The groups are shells around one centre, one inside the other: the same stretched ball of 5 dimensions in 6 sizes.
(in the rows, 128 means zero)
Known rows, each followed by its group:
[149  62 125 135 126 142  82 121 144 132 180  96  96 159 103 111 162 144
 132 113 178 121 155 142 127] => (1)
[115 102 130 134 153 112 135 108 120 137 161 134  93 110 133 123 150 134
 111 147 124 123 111 156 144] => (0)
[148 132  93 100  84 132 148 170 136  97  70  88  88 110 108 152 153 168
 107  86 160 122 140  90  92] => (3)
[147  96 106 115  80 130 125 138 137 105 130  95 110 161 115 136 128 162
 141  98 161 121 146 120  98] => (2)
[123 109 117 121 121 115 142 124 121 117 140 112  90 123 122 142 147 148
 113 127 139 120 113 136 119] => (5)
[113  89 146 138 158 120 106  94 118 142 196 118  98 146 119 124 159 122
 113 150 144 120 106 167 145] => (4)
[137  59 138 140 124 134  80  99 135 134 207 105 117 190 113 111 140 135
 147 126 168 120 141 161 130] => (5)
[125  84 129 144 144 116 126 101 131 143 172 152 121 129 149  96 119 137
 144 145 116 129 135 167 150] => (1)
[133 116 107 122 136 122 148 143 133 126 105 126  81  76 127 124 158 153
 102 121 131 126 133 124 132] => (2)
[135  83 126 129 106 126 110 112 130 122 171 110 122 176 124 122 124 145
 147 121 152 122 136 148 119] => (4)
[145 107 118 119 110 139 112 143 138 121 122  98 109 142 110 125 150 146
 121 102 164 125 145 118 115] => (4)
[113 112 153 142 138 118 115  90 120 148 174 154 171 177 156  93  92 113
 152 147 110 133 120 171 151] => (2)
[130  93 133 125 129 132 102 119 126 126 168  92  93 155 102 136 167 136
 111 122 169 118 120 140 122] => (5)
[154  94 112 119 107 145 103 149 146 119 125  89  96 139 101 124 162 153
 120  94 178 123 156 113 112] => (1)
[109 128 154 140 169 121 119 103 119 158 151 153 144 129 147  95 128 106
 117 151 111 134 112 161 163] => (3)
[134  98 115 115 106 127 122 132 127 109 145  86  83 144 102 151 161 153
 113 111 168 116 123 126 105] => (1)
[123 120 150 128 115 131 101 109 121 134 158 118 165 200 131 114 109 117
 143 124 143 130 122 147 128] => (2)
[119 142 111 124 136 107 175 134 124 130  89 159 114  73 159 114 117 145
 115 135  92 133 121 133 140] => (1)
[146 115 117 117 104 141 113 147 139 120 111 100 119 145 113 123 142 146
 124  98 162 127 148 114 113] => (0)
[129 125 108 114 105 116 156 138 125 110 107 117 100 115 130 141 132 156
 118 116 132 123 122 122 112] => (0)
[101  82 175 147 167 122  78  66 109 155 242 118 130 200 119 117 147  98
 126 163 149 120  93 190 154] => (1)
[153  81 117 129 108 141  99 132 147 127 146 109 119 155 118 105 135 150
 144 104 162 126 163 131 122] => (2)
[135 122 117 111  91 129 130 139 126 108 118  95 116 157 115 144 134 149
 124 104 156 123 126 118 101] => (5)
[111 103 159 141 138 120 102  85 117 146 194 136 161 195 142 104 106 110
 148 147 127 129 113 173 145] => (0)
[ 91 138 153 133 159 103 144  92 101 143 161 148 132 134 149 126 124 111
 111 163 101 127  80 167 151] => (2)
[116  66 157 152 151 120  89  71 122 152 232 138 139 191 138  96 118 116
 154 157 134 124 121 191 154] => (3)
[148  78 114 122  86 133 109 126 138 110 158  95 115 180 114 128 127 157
 150 103 167 120 149 133 104] => (3)
[108 136 131 129 149 108 155 115 116 137 126 153 121 102 152 117 124 129
 113 146 100 131 106 149 147] => (4)
[114 129 142 137 157 118 132 111 123 150 136 156 142 119 153  96 120 117
 123 145 106 135 119 155 157] => (5)
[128 145 125 112  89 124 140 135 122 114 102 118 155 167 137 130 100 139
 137 108 131 130 123 121 108] => (5)
[138 176  96 100  98 127 175 180 132 109  20 124 118  75 137 134 129 157
 101  92 121 135 136  83 108] => (2)
[122 131 147 131 132 130 111 116 125 143 136 135 164 166 141 101 111 114
 135 127 128 135 127 144 141] => (5)
[109  90 157 142 166 122  95  86 116 150 208 120 110 158 119 119 158 111
 114 154 145 121 102 173 151] => (0)
[120  73 154 153 156 123  92  80 127 156 213 147 143 172 143  86 118 116
 151 154 127 129 130 184 160] => (1)
[131 130 132 117 103 133 118 132 127 122 121 107 145 171 124 126 121 133
 130 108 148 128 128 125 115] => (4)
[135 189  93  96  90 121 191 182 130 104   5 132 128  73 147 135 113 158
 105  91 108 136 133  80 106] => (3)
[127  82 131 130 129 125 107 108 125 126 182 102  95 157 111 133 155 139
 123 130 159 118 120 151 125] => (4)
[114 112 164 137 146 132  87  96 118 149 184 120 154 193 125 109 130 103
 129 138 146 129 112 161 145] => (3)
[113 126 133 123 120 112 141 112 113 123 143 124 125 149 136 136 121 133
 124 134 124 124 103 145 124] => (0)
[118 109 144 128 138 127 105 110 119 133 168 104 111 160 112 132 155 122
 111 132 155 122 109 147 131] => (4)
[103 153 149 118 138 118 132 117 106 131 131 115 129 147 126 142 141 114
  99 136 131 126  87 138 130] => (3)
[130 105 140 136 133 132 104 113 132 143 155 133 147 161 136  97 120 123
 140 128 136 132 138 150 142] => (0)

New rows. What belongs after each?
[116  76 152 145 161 123  92  86 122 149 213 124 111 162 122 110 151 117
 126 152 146 122 115 175 151] => (4)
[143 150 104 111 115 134 149 169 139 121  54 122 113  83 130 119 142 150
 105  97 133 134 147  97 121] => (1)
[ 98 155 153 130 142 110 143 102 107 143 134 156 169 151 160 112  96 108
 128 150  95 135  95 157 147] => (0)
[145 159  94 105  83 127 168 172 137 107  37 127 133 101 143 124 107 161
 125  89 121 135 149  92 106] => (0)
[114 142 144 125 149 126 123 123 118 141 126 125 128 130 128 121 145 115
 102 132 132 130 108 137 141] => (0)
[ 95 174 151 130 159 107 158 112 107 150 106 172 165 112 170 105 100 105
 113 154  78 140  94 151 159] => (1)
[136 108 132 132 110 131 113 118 136 134 140 137 165 173 146  94  94 132
 158 118 130 134 148 143 132] => (3)
[113 156 121 114 145 115 161 142 116 127  88 125  89  75 128 142 160 135
  80 129 121 127 101 120 132] => (1)
[144 139  92 105  94 126 162 168 136 104  59 111  95  89 126 138 140 167
 109  94 137 127 142  95 104] => (4)
[123 121 117 130 142 113 154 126 128 135 117 152 109  86 150 109 127 142
 119 137 105 131 127 141 144] => (2)
[ 97 102 171 144 175 118  94  75 107 156 215 128 127 171 126 117 149  97
 114 165 135 124  89 182 159] => (2)
[146 104 116 116  95 139 110 141 137 113 127  90 112 160 107 133 144 150
 127  97 170 123 144 117 105] => (0)
[ 97 167 147 123 162 113 149 120 105 142 111 141 126 104 141 129 142 110
  87 147 107 132  85 140 148] => (3)
[114 101 136 130 142 116 124 104 116 132 173 117  98 139 122 133 150 131
 113 143 139 120 105 156 134] => (4)
[122  79 135 143 152 118 114  96 127 144 189 136 105 135 134 107 140 132
 131 148 130 124 125 169 149] => (0)
[128  68 143 138 117 126  91  90 126 130 212 109 130 205 121 119 124 132
 153 133 157 120 127 167 126] => (3)
[120 143 150 127 129 132 112 120 123 141 127 131 170 170 139 106 110 111
 130 124 129 135 122 139 138] => (3)
[154 104  94 115 107 136 135 160 146 113  95 104  80  95 113 126 159 167
 113  95 157 125 158 106 112] => (2)
[ 99 139 156 127 149 115 126 101 105 140 157 127 134 155 133 132 134 108
 108 149 124 126  86 155 141] => (0)
[117 101 143 136 163 124 110 107 122 145 171 123  99 126 121 118 163 122
 105 144 142 124 113 156 149] => (0)
[102 178 138 114 143 113 160 132 106 132  87 135 130 106 141 137 133 118
  90 135 107 132  89 126 136] => (2)
[107  89 156 152 170 114 108  77 119 159 206 157 137 152 149  92 121 111
 138 166 113 129 113 187 167] => (3)
[ 96 143 167 134 167 118 115  96 106 154 161 139 148 153 139 115 133  95
 107 155 118 131  88 162 157] => (2)
[145  73 107 132 121 126 124 127 142 124 151 119  86 117 124 115 146 160
 133 119 147 122 151 140 126] => (2)
[116 138 141 128 156 127 124 125 122 145 124 132 122 115 131 114 149 117
 100 134 128 132 114 138 147] => (2)
[141  67 113 134 108 122 121 113 138 121 170 123 108 150 132 113 122 158
 153 123 142 122 148 151 123] => (1)
[146 136 112 113  99 139 130 159 140 119  79 111 131 129 125 118 129 147
 123  93 147 132 151 103 113] => (5)
[119  95 134 133 158 121 118 110 122 139 170 118  82 116 117 127 170 131
 102 142 143 120 112 153 142] => (5)
[155 148  95 105  84 139 148 179 146 109  41 114 128 107 130 119 123 161
 123  79 141 135 162  85 104] => (1)
[145  46 121 142 124 129  96 105 142 132 199 116  99 158 120 106 140 151
 150 126 158 120 153 160 132] => (1)
[ 99 171 143 124 132 104 166 113 106 136 105 163 169 132 169 115  86 116
 127 145  82 137  95 146 142] => (3)
[120 150 130 111 109 123 140 136 117 118 104 111 131 146 127 141 127 133
 113 115 136 127 110 120 114] => (4)
[127  82 123 134 129 117 125 108 128 127 174 123  98 137 128 123 138 146
 132 136 137 121 126 155 131] => (0)
[140  57 125 140 143 132  95 110 139 137 191 112  83 137 112 110 164 144
 128 130 162 120 145 156 138] => (3)
[129 112 106 117 113 115 153 134 126 112 120 116  86 108 127 141 142 158
 115 121 134 121 123 128 115] => (2)
[125  85 125 135 122 114 129 103 126 127 173 132 115 149 138 117 120 145
 144 137 128 123 127 159 131] => (2)
[127 131 120 115 133 129 133 144 125 123 109 102  85 104 109 142 172 140
  88 116 152 123 117 117 122] => (3)
[122 127 147 127 110 128 112 112 123 132 145 126 174 195 140 111  96 120
 148 123 133 132 124 144 127] => (2)
[138 132 122 116 114 136 122 146 133 123 102 107 122 134 119 125 142 139
 114 104 151 129 136 114 118] => (4)
[128 151 120 122 119 121 154 141 130 131  80 152 150 110 157 103 101 137
 130 118 104 138 135 124 134] => (0)
[140  73 117 129 123 130 109 122 135 123 169  99  79 138 107 130 163 152
 122 120 166 117 137 141 121] => (0)
[131 124 129 127 106 125 130 123 130 129 122 139 163 162 150 103  91 134
 152 118 121 135 139 138 128] => (0)
[111 104 136 134 158 113 130 104 116 139 168 129  93 117 129 127 154 129
 107 150 128 122 103 159 145] => (0)
[125 167 105 111 105 111 186 152 124 116  52 152 138  88 162 121  96 150
 123 116  92 137 126 112 122] => (2)
[117 160 138 116 115 124 137 131 118 128 100 128 161 154 141 123 107 121
 123 119 122 134 113 126 125] => (4)
[132 116 139 124 112 137 100 123 129 130 144 108 148 182 121 116 125 126
 135 113 155 129 133 134 123] => (5)
[154 119 106 111  93 143 121 161 143 111  91  93 110 133 109 128 146 156
 120  87 166 127 155 100 104] => (2)
[148  98 106 122  89 128 131 136 141 114 123 120 126 148 134 115 111 159
 151 104 141 127 155 127 111] => (0)
[122 160 131 109 111 128 136 143 118 119  91 106 133 142 122 141 134 129
 105 110 141 129 111 112 114] => (2)
[146 149  93 102  80 129 162 172 137 101  49 112 118 108 131 136 121 165
 120  87 136 130 146  89  98] => (4)
[150  73 106 126  92 130 117 128 142 113 152 107 108 157 122 120 126 164
 151 107 157 122 156 134 110] => (2)
[144  89 108 129 123 128 128 134 141 126 133 123  94 110 127 112 144 156
 128 116 142 126 151 133 129] => (0)
[138 163  94  97  87 125 172 174 129  99  41 106 104  93 125 150 136 162
 102  90 135 128 130  86  96] => (2)
[109 104 155 133 154 123 100  95 112 141 191 109 111 164 114 131 158 113
 109 146 150 121  97 161 140] => (5)
[100  97 171 146 169 119  91  74 109 156 220 129 134 182 127 113 141  99
 123 162 137 124  94 184 157] => (5)
[142  98 114 130 104 126 130 126 140 125 131 137 139 145 146 100 101 150
 156 115 127 131 154 138 127] => (2)
[ 84 117 177 146 184 107 110  66  98 161 213 147 139 164 143 114 134  90
 114 179 112 126  74 192 168] => (1)
[109  93 153 132 144 121  99  90 111 135 205 102 108 179 111 138 155 118
 116 146 156 117  95 165 133] => (1)
[108 162 121 114 121 104 177 131 110 119  90 142 125 104 152 138 113 139
 110 133  99 130  98 129 125] => (3)
